There are 9 hidden switches. A switch that is on adds its own fixed numbers to the row, and there is some noise. The rows also spread widely along 12 directions, which tell nothing about the answers.
Some rows, each with its switches (1 for on, 0 for off) after it:
-.09 -.07 -.21 -.10 -.08  .25  .00  .01 -.30 -.09  .10 -.14  .04 -.35  .16  .00  .02  .03 -.01  .02  .16 -.10 => 1 1 1 1 1 0 0 0 0
-.17 -.31  .07 -.04 -.05  .03 -.02  .38  .29  .09  .09  .12  .12 -.24  .06 -.15 -.17  .20 -.05 -.06  .24 -.21 => 0 0 1 1 0 1 0 1 0
-.35 -.03 -.17  .16 -.18 -.06  .29 -.15 -.15 -.15  .14  .01 -.02 -.28  .05  .25 -.04 -.23 -.23 -.11  .24  .26 => 0 0 0 1 0 1 0 0 1
-.15 -.13 -.08 -.10  .01  .02  .31 -.09  .00 -.09  .02 -.19 -.03 -.22 -.21  .02 -.02 -.07  .08  .05  .08 -.14 => 0 1 1 1 0 1 0 0 0
-.19 -.28  .25 -.09 -.01 -.05  .13  .06  .19  .08 -.06  .11 -.12 -.15 -.17 -.16 -.18  .25  .03  .01 -.09 -.18 => 1 1 1 0 1 1 0 1 0
 .21  .04 -.25 -.09  .19  .12  .40  .02  .09 -.06 -.06 -.33  .17 -.21 -.17 -.05 -.07  .01  .47  .30 -.05 -.34 => 0 1 1 1 0 1 0 1 0
-.26 -.19  .08 -.07 -.17  .06  .07 -.32 -.03  .05 -.08 -.10  .15 -.12 -.17  .30 -.14 -.14 -.35  .26 -.38  .03 => 1 0 1 1 0 1 0 1 0
 .12 -.03 -.10  .09  .12  .09 -.02  .00  .03 -.12  .12 -.23  .25 -.10  .06  .02 -.06 -.13 -.11  .00  .06 -.06 => 1 1 1 1 1 1 1 1 1
-.05 -.09  .13  .08  .17 -.01 -.09  .38  .44  .19  .09 -.14  .24 -.21  .18 -.05 -.39  .09 -.03  .05  .30  .14 => 1 1 0 0 0 1 1 1 0
-.05 -.20 -.18  .25 -.14 -.05 -.06 -.13 -.28  .04  .08  .06  .31  .01  .31  .26  .16  .01 -.24 -.21  .01  .03 => 1 1 0 1 0 1 0 1 1
 .10  .08  .11 -.26  .21  .05 -.06 -.25 -.28  .19  .06 -.01  .26  .16  .06  .07  .29  .09 -.27  .07 -.23 -.13 => 0 1 0 1 0 1 1 1 0
 .03  .14 -.08 -.23  .00  .00  .22 -.25  .00 -.28 -.28 -.10 -.19  .02  .24  .17 -.05  .19 -.28  .44 -.16  .21 => 1 0 0 0 0 1 0 1 1
 .21 -.15  .23 -.27  .44 -.07  .04 -.13 -.10  .23 -.01 -.43 -.07  .16 -.18 -.06  .05  .19  .20 -.13  .02  .04 => 1 0 1 1 1 1 0 1 1
-.11  .04  .21  .02  .10 -.07  .20  .12  .27 -.01 -.02  .15 -.05 -.14 -.06 -.11 -.32  .24  .13  .19 -.10  .16 => 1 0 0 0 0 0 0 0 1
 .07 -.52  .08  .02  .06 -.24 -.12  .01  .03 -.07 -.10 -.49 -.24  .06 -.02 -.03 -.05  .20  .14 -.31  .23  .08 => 0 0 1 1 0 0 0 0 1
-.25 -.32  .05 -.22 -.07  .08  .16 -.08  .07 -.21 -.05 -.08 -.23 -.16 -.14  .03  .05 -.14 -.32 -.03  .24 -.06 => 1 0 1 0 0 1 0 0 0
-.17 -.06  .24  .11 -.02 -.12  .11 -.05  .17  .00  .11 -.10  .21 -.13 -.18  .16 -.21 -.16 -.18  .21 -.12  .21 => 0 0 1 0 0 1 1 0 1
 .28  .10  .13  .02  .30  .10 -.07  .12 -.26 -.14  .25  .25  .38  .26  .26 -.04  .45 -.07 -.32 -.11  .12  .02 => 0 0 0 0 1 0 0 1 1
 .11 -.06 -.04 -.07  .04  .07 -.26 -.02 -.13 -.25  .01 -.28 -.17 -.10  .06 -.08 -.24 -.03 -.14  .13 -.03  .16 => 0 0 1 1 0 0 0 1 0
-.05 -.23  .17 -.09  .11 -.01  .06 -.01  .20 -.15 -.04 -.22 -.09 -.10 -.13  .01 -.11 -.12 -.24  .03  .14  .07 => 1 0 1 0 0 1 1 1 0
 .23  .38  .04 -.10  .35  .02  .17 -.22 -.17 -.35  .07 -.09 -.02  .01  .04  .00 -.01  .06 -.18  .34 -.27  .24 => 1 1 1 1 1 1 1 1 0
 .07  .05  .20 -.11  .19  .13  .26  .11 -.12 -.36  .14  .53  .12  .04  .08 -.19  .37  .09 -.34  .07  .01 -.20 => 1 1 1 0 1 1 0 1 0
 .23  .04  .28 -.06  .22  .05 -.24 -.19 -.08 -.01  .11 -.05  .28  .32 -.12 -.04  .05 -.07 -.16  .27 -.48 -.05 => 0 1 0 0 1 0 0 0 1
 .24  .00  .02  .07  .03 -.23 -.06 -.15 -.04 -.03 -.02 -.01  .10  .07 -.02 -.05 -.06  .40  .23  .22 -.55 -.16 => 0 1 1 1 0 1 1 0 0
-.04 -.09  .02  .22  .08  .01 -.27  .26 -.04  .09  .27  .10  .21 -.15  .21 -.09 -.20  .11  .02 -.17  .13  .13 => 1 1 0 1 0 0 0 0 0

New rows, each followed by its switches (1 for on, 0 for off):
 .30 -.14  .10  .01  .26  .03 -.09  .30  .18 -.23  .03 -.07  .19  .07  .22 -.11 -.04  .14 -.09  .19  .12  .00 => 1 1 1 0 0 1 0 1 0
 .22  .11 -.11  .21  .13 -.01  .30 -.14 -.16 -.38  .03 -.06  .09 -.03 -.12  .01  .07 -.17  .16  .13 -.21 -.03 => 0 1 1 0 1 0 0 1 0
 .04  .05 -.15  .03  .04  .05 -.20  .06 -.11  .36  .08 -.29  .26 -.25  .29  .02 -.21  .31  .28 -.05  .02  .03 => 1 1 0 1 1 0 1 0 1
 .22 -.22 -.10 -.20  .00  .12 -.40 -.16 -.26 -.12  .08 -.17  .07  .20  .05 -.05  .23 -.06 -.26 -.05 -.11 -.27 => 0 0 1 1 0 1 0 0 1
-.14 -.25  .27 -.20  .02  .02 -.01 -.34  .01 -.05 -.07 -.12 -.33  .01 -.53 -.15 -.15 -.15 -.08 -.02 -.29 -.10 => 1 0 1 0 0 0 0 0 1
 .26 -.02 -.06  .07  .11 -.10  .04  .05  .01 -.13 -.05 -.24  .01  .00  .08 -.10 -.06  .25  .34  .08 -.05 -.05 => 0 1 1 0 1 0 0 0 1
-.15 -.25 -.13  .10 -.15 -.09  .11  .18  .28 -.01 -.14 -.11 -.04 -.26  .08 -.06 -.31  .34  .30  .05  .02 -.14 => 0 1 0 1 0 0 0 0 0
 .07  .00  .01  .10  .15 -.10  .36  .16  .34 -.23 -.08  .40  .05  .04  .00 -.18  .00  .24  .10  .08 -.09 -.24 => 1 1 0 0 0 1 0 1 0
-.30 -.15  .25  .26 -.04 -.07  .00 -.02 -.12  .18  .37  .19  .43 -.19 -.10  .20 -.03 -.20 -.33 -.20 -.01  .21 => 1 0 1 1 0 1 1 0 1
-.09 -.03 -.14  .18 -.05 -.11  .16  .01  .22 -.49  .02  .30 -.05 -.06  .14  .02  .00  .01 -.37 -.03  .06  .05 => 1 0 0 1 0 1 1 0 0
-.12 -.12  .24 -.25  .09  .15 -.26 -.14 -.20  .33  .04 -.14 -.01 -.02  .00 -.06 -.07  .04 -.18 -.11 -.04  .01 => 1 1 0 0 1 0 0 1 1
 .10  .06 -.17  .12  .10 -.08 -.08 -.11 -.19 -.09  .20 -.31  .08 -.06  .05  .17 -.08 -.12  .00 -.03  .02  .27 => 0 0 1 1 1 1 0 0 0
-.18 -.11 -.20 -.21 -.11  .04  .41 -.16 -.11 -.32 -.15 -.01 -.31 -.22  .02  .10  .20  .00 -.17 -.02  .25 -.05 => 1 0 1 0 0 1 0 0 0
 .09  .08 -.20 -.02  .03 -.07  .44 -.01  .05 -.41 -.09  .08 -.11 -.15 -.02 -.10 -.01  .27  .24  .31 -.16 -.20 => 0 1 1 1 0 1 0 0 0
 .18  .04 -.08  .10 -.02  .04  .01  .03 -.15 -.06  .14  .16  .22 -.09  .01 -.06  .04  .04  .15  .12 -.25 -.21 => 0 0 1 0 1 1 0 1 0
 .15 -.09  .03 -.20  .17  .03  .20  .27  .17 -.13 -.08 -.03  .06 -.05  .21 -.12  .07  .36  .13  .33  .13 -.17 => 0 1 0 0 0 1 0 0 0
-.09  .15 -.07 -.01  .14 -.01  .26 -.17  .27  .08 -.09 -.17  .05 -.16 -.21  .04 -.36  .07  .26  .22 -.30  .01 => 1 1 0 1 1 0 0 0 0
 .09 -.08  .11  .16  .16 -.01  .07 -.07 -.34 -.30  .13  .02  .21 -.02  .15  .10  .24 -.06 -.31 -.04 -.01  .17 => 1 1 1 1 0 0 1 1 0
-.06  .23  .10 -.22  .23  .19  .00 -.09 -.23  .24  .15  .16  .03 -.10 -.03 -.23 -.03  .15  .03 -.09 -.10 -.08 => 1 1 0 1 1 0 0 1 1
 .02 -.16 -.10  .28 -.20 -.14 -.04  .17  .02 -.13  .02  .18  .39 -.06  .32  .18  .01  .31 -.06  .12 -.18  .00 => 0 0 1 1 0 0 0 0 0
 .14 -.16  .04 -.08  .12  .03 -.12 -.08 -.04 -.45  .07 -.28 -.03  .04 -.01 -.03  .06 -.17 -.37  .18  .02  .00 => 0 1 1 1 0 1 1 0 0
-.08  .02  .03  .03  .00 -.24  .18 -.21  .18 -.28 -.09  .01 -.26  .11 -.06  .05 -.13  .03 -.19  .07 -.13  .20 => 0 0 0 0 1 1 0 0 1
-.19  .01 -.22 -.12 -.16  .23  .29 -.01 -.02 -.23  .02 -.21  .01 -.47  .04  .11 -.04 -.29 -.19  .18  .28 -.07 => 0 0 1 0 1 1 1 1 0
-.08  .15  .17  .06  .00 -.16 -.06  .18  .20  .23  .12  .33  .31 -.16  .15 -.03 -.28  .43 -.04  .16 -.29  .06 => 0 0 1 1 0 1 1 1 0
 .24  .10  .21 -.16  .45  .05 -.01 -.09 -.10  .13  .15 -.10  .15  .18 -.31 -.19  .12 -.14  .11 -.11 -.08 -.12 => 0 1 1 0 0 0 0 1 0
-.04 -.21 -.06 -.02  .16  .13  .16  .07  .00  .20  .10 -.12  .43 -.03  .08  .13  .19 -.09 -.08 -.17  .32 -.16 => 1 1 0 1 0 1 0 1 1
 .04 -.05  .08 -.22  .27  .02  .06 -.46 -.28  .01  .07 -.01 -.08  .19 -.30 -.01  .34 -.23 -.27 -.30 -.11 -.14 => 1 0 0 1 0 1 1 1 0
 .09  .07  .17 -.28  .35  .00  .12 -.15  .01  .26 -.07 -.06  .16  .12 -.17  .02  .07  .21  .05  .00 -.22 -.05 => 1 0 1 1 0 0 0 1 0
 .14 -.07  .03  .14  .03 -.04  .06  .38  .28  .04  .11  .23  .33 -.13  .04 -.22 -.14  .36  .39  .20 -.17 -.37 => 0 1 1 0 1 1 0 0 0
-.36  .15 -.15  .08 -.19 -.09  .22 -.21  .13  .12  .03  .36  .02 -.14 -.02  .02 -.02 -.05 -.25 -.32  .01 -.15 => 0 1 0 0 1 1 1 1 1
 .03 -.09  .06  .20 -.20 -.03 -.01  .12 -.07  .14 -.08 -.13  .34 -.30  .29  .09 -.26  .36  .27  .44 -.32  .00 => 0 1 0 0 0 0 1 1 1
 .05  .09 -.15 -.23  .12  .32 -.09  .15 -.11  .37  .14 -.07  .35 -.29  .14 -.05 -.10  .12  .20  .17  .01 -.22 => 1 0 0 1 0 1 0 1 0
 .10  .00 -.06  .16  .11 -.04  .07 -.10 -.02 -.14  .02  .11  .23  .12  .00  .06  .11 -.10 -.15 -.14 -.10 -.03 => 1 1 1 0 0 0 0 1 0
-.17  .05  .12 -.17  .15 -.24  .37 -.03  .08 -.09 -.13 -.12 -.28 -.13  .11  .07 -.16  .37 -.08  .10  .16  .34 => 0 1 1 1 0 1 0 1 0
-.06  .16  .10  .01  .28  .04  .08  .08  .06  .42  .16  .04  .39 -.06  .05  .01 -.13  .15  .12 -.12  .01  .07 => 1 1 0 1 1 0 0 1 1
 .02  .11  .09  .19  .11 -.07 -.05  .10  .14  .09  .25  .07  .34 -.13 -.06 -.03 -.24 -.04 -.03  .00 -.10  .08 => 0 0 1 1 0 1 1 1 1
 .13  .13 -.03  .01  .27  .11 -.15  .10  .24 -.06  .10  .01  .47  .13  .22  .02  .03 -.10 -.49 -.11  .17  .03 => 1 1 1 1 0 0 1 1 1
-.13 -.05  .10 -.21 -.03 -.06  .14 -.16  .10 -.07 -.20 -.37 -.21 -.17  .09  .18 -.20  .09 -.21  .33 -.03  .26 => 0 0 0 0 1 1 1 1 0
 .00 -.24  .18 -.11  .19 -.01  .07  .07 -.01  .00  .05 -.05  .08  .09  .02 -.10  .19  .16 -.05 -.13  .13 -.14 => 0 1 0 1 1 0 0 0 1
-.02  .08 -.26 -.08 -.06  .18  .15  .13  .11 -.08 -.03  .14  .45 -.10  .36  .15  .11  .10 -.27  .27  .05 -.22 => 0 1 0 1 0 1 0 1 0
 .21 -.30 -.02 -.22  .03  .00 -.33  .07 -.25  .13  .05 -.35 -.06 -.11  .15 -.15  .08  .38  .23 -.09  .05 -.24 => 0 0 1 1 1 1 1 0 0
 .10 -.06 -.18  .11  .02 -.08 -.30  .07  .08  .26  .14 -.28  .20 -.06  .06  .02 -.23 -.03  .18 -.17  .10 -.01 => 0 1 1 0 0 1 0 0 0
 .12 -.28  .12 -.03  .07 -.12 -.10 -.15 -.38 -.07  .02  .01 -.11  .14  .01 -.11  .25  .28  .10 -.13 -.21 -.13 => 0 1 0 1 0 0 0 0 0
 .14 -.07 -.04  .11  .18 -.16 -.05  .07  .14  .00  .11 -.02  .06  .11 -.03 -.16 -.08  .09  .07 -.28  .09 -.09 => 0 1 1 1 0 1 0 1 1
 .06  .07  .19 -.08  .37 -.13 -.10  .05  .13  .22  .20  .18 -.10  .10 -.19 -.32 -.16  .17  .07 -.39  .05  .04 => 1 0 1 1 0 1 0 1 1
 .19 -.14  .32  .04  .16 -.08 -.04  .09  .12  .00  .01 -.16  .18  .03 -.12 -.06 -.25  .15  .15  .43 -.37  .01 => 0 1 1 0 0 1 0 1 0
 .21  .01 -.23 -.08  .12  .13  .05  .15 -.04  .16  .03 -.16  .26 -.16  .14 -.09 -.03  .23  .41  .16 -.02 -.32 => 0 1 0 1 0 1 0 1 0
 .02 -.12  .17 -.11  .09 -.02 -.07 -.08 -.22 -.20  .08  .22 -.23  .06  .04 -.19  .11  .17 -.17  .00 -.09 -.03 => 1 1 0 0 0 1 0 0 0
 .22  .06  .19 -.24  .37  .14  .02  .11 -.05  .02  .16  .07  .19  .06 -.03 -.19  .16  .16  .04  .17 -.06 -.20 => 1 1 1 0 1 1 0 0 0
 .17  .01  .11 -.34  .05  .05 -.31 -.16 -.38 -.04 -.05 -.02 -.23 -.02  .22 -.13  .08  .36 -.20  .14 -.21  .02 => 1 0 1 0 0 1 1 1 0
-.15 -.04  .01 -.02  .02 -.05  .29 -.10  .20  .07 -.18 -.07 -.17 -.24 -.14 -.15 -.28  .27  .27 -.03 -.14 -.16 => 1 1 0 1 1 0 1 1 1
-.24 -.46  .02  .08 -.25 -.01  .03 -.06 -.06 -.09 -.03 -.21 -.16 -.31 -.01  .10 -.07 -.06 -.07 -.07  .13 -.03 => 1 0 0 0 1 1 1 0 0
-.21  .02 -.26 -.25 -.19  .13 -.16 -.24 -.04  .19 -.19 -.29 -.01 -.16  .26  .18 -.03 -.03 -.37 -.11  .13 -.03 => 0 1 0 0 1 0 1 1 0
 .12 -.06  .24 -.31  .24  .02  .31 -.14  .08 -.10 -.20 -.05 -.01  .10 -.20 -.12  .06  .40  .14  .38 -.39 -.24 => 1 1 1 1 0 0 0 0 1
 .01  .05 -.05 -.06  .10  .07  .03 -.03 -.27  .23  .05 -.38  .26 -.21  .17  .18 -.07  .13  .12  .11  .00  .15 => 0 1 1 1 1 0 0 1 0
-.17 -.01 -.15 -.21 -.01  .23 -.20  .07 -.02  .11  .24  .02  .21 -.17  .05 -.04  .00 -.19 -.36 -.14  .27 -.18 => 0 1 1 1 0 1 0 0 0
 .12 -.12 -.01  .03  .06  .17 -.08  .05 -.20  .00  .09 -.02  .44  .10  .24  .08  .31 -.11 -.23 -.03  .08 -.16 => 0 1 0 0 1 0 0 1 1
-.15  .18  .14 -.09  .07 -.10  .30 -.36 -.19  .09  .02  .17  .08 -.09 -.18  .17  .04  .09 -.15  .09 -.40  .10 => 1 0 1 1 0 1 1 1 0
-.06 -.21  .15 -.22  .17 -.19  .33 -.14  .17 -.18 -.21 -.20 -.49  .04 -.32 -.19  .03  .18  .16 -.16  .08 -.12 => 0 1 1 0 1 0 0 0 0
 .06  .21 -.08 -.25  .26  .02 -.02 -.25  .03  .12  .03  .02  .10  .30  .00  .01  .21 -.17 -.38 -.25  .11 -.08 => 0 1 0 0 0 1 0 1 1
 .07  .14 -.14  .03  .22  .07 -.10  .31  .28  .36  .29 -.02  .31 -.17 -.11 -.17 -.23 -.14  .28 -.29  .31 -.15 => 0 0 1 0 0 1 0 1 0
-.18 -.17  .45  .03  .15 -.14  .21 -.07 -.07 -.14  .12  .12  .05  .10 -.05  .14  .12 -.14 -.49  .08  .04  .32 => 0 1 0 0 0 1 0 1 0
 .00  .19  .04  .05  .19 -.19  .27 -.37 -.19 -.13  .01 -.04  .15  .16 -.09  .28  .15 -.03 -.20  .07 -.30  .27 => 0 1 1 1 0 0 0 0 0
-.07 -.11  .00 -.05 -.18 -.03 -.16 -.29 -.11 -.25 -.13 -.19 -.02 -.02  .14  .23 -.09  .03 -.42  .33 -.36  .17 => 0 0 0 1 0 0 1 0 0
 .12 -.24  .00  .17  .00 -.24  .06  .20  .31 -.25 -.10 -.17 -.09 -.08  .18 -.08 -.17  .33  .19  .14  .03 -.03 => 0 1 0 0 1 1 1 0 0
 .18 -.18  .05  .05 -.05  .00 -.10 -.06 -.30 -.25 -.02 -.32 -.03 -.15  .04 -.01 -.17  .23  .22  .44 -.38  .03 => 0 1 1 1 0 0 0 0 0
-.08  .09  .03  .04  .26 -.16  .01 -.15  .03  .06  .19  .16  .17  .20 -.02  .12  .13 -.04 -.37 -.40  .08  .17 => 1 1 1 1 1 1 0 0 0
 .11 -.04  .31  .18  .25 -.07 -.07  .11 -.05 -.28  .26  .16  .16  .05  .01 -.05  .10 -.08 -.28 -.07  .00  .25 => 1 0 1 0 1 0 1 0 0
 .08  .15 -.17 -.32  .03  .01 -.31 -.12 -.10  .01  .04 -.12 -.28 -.11  .08 -.20 -.14  .24 -.05 -.06 -.04 -.07 => 0 0 1 1 0 1 1 0 0
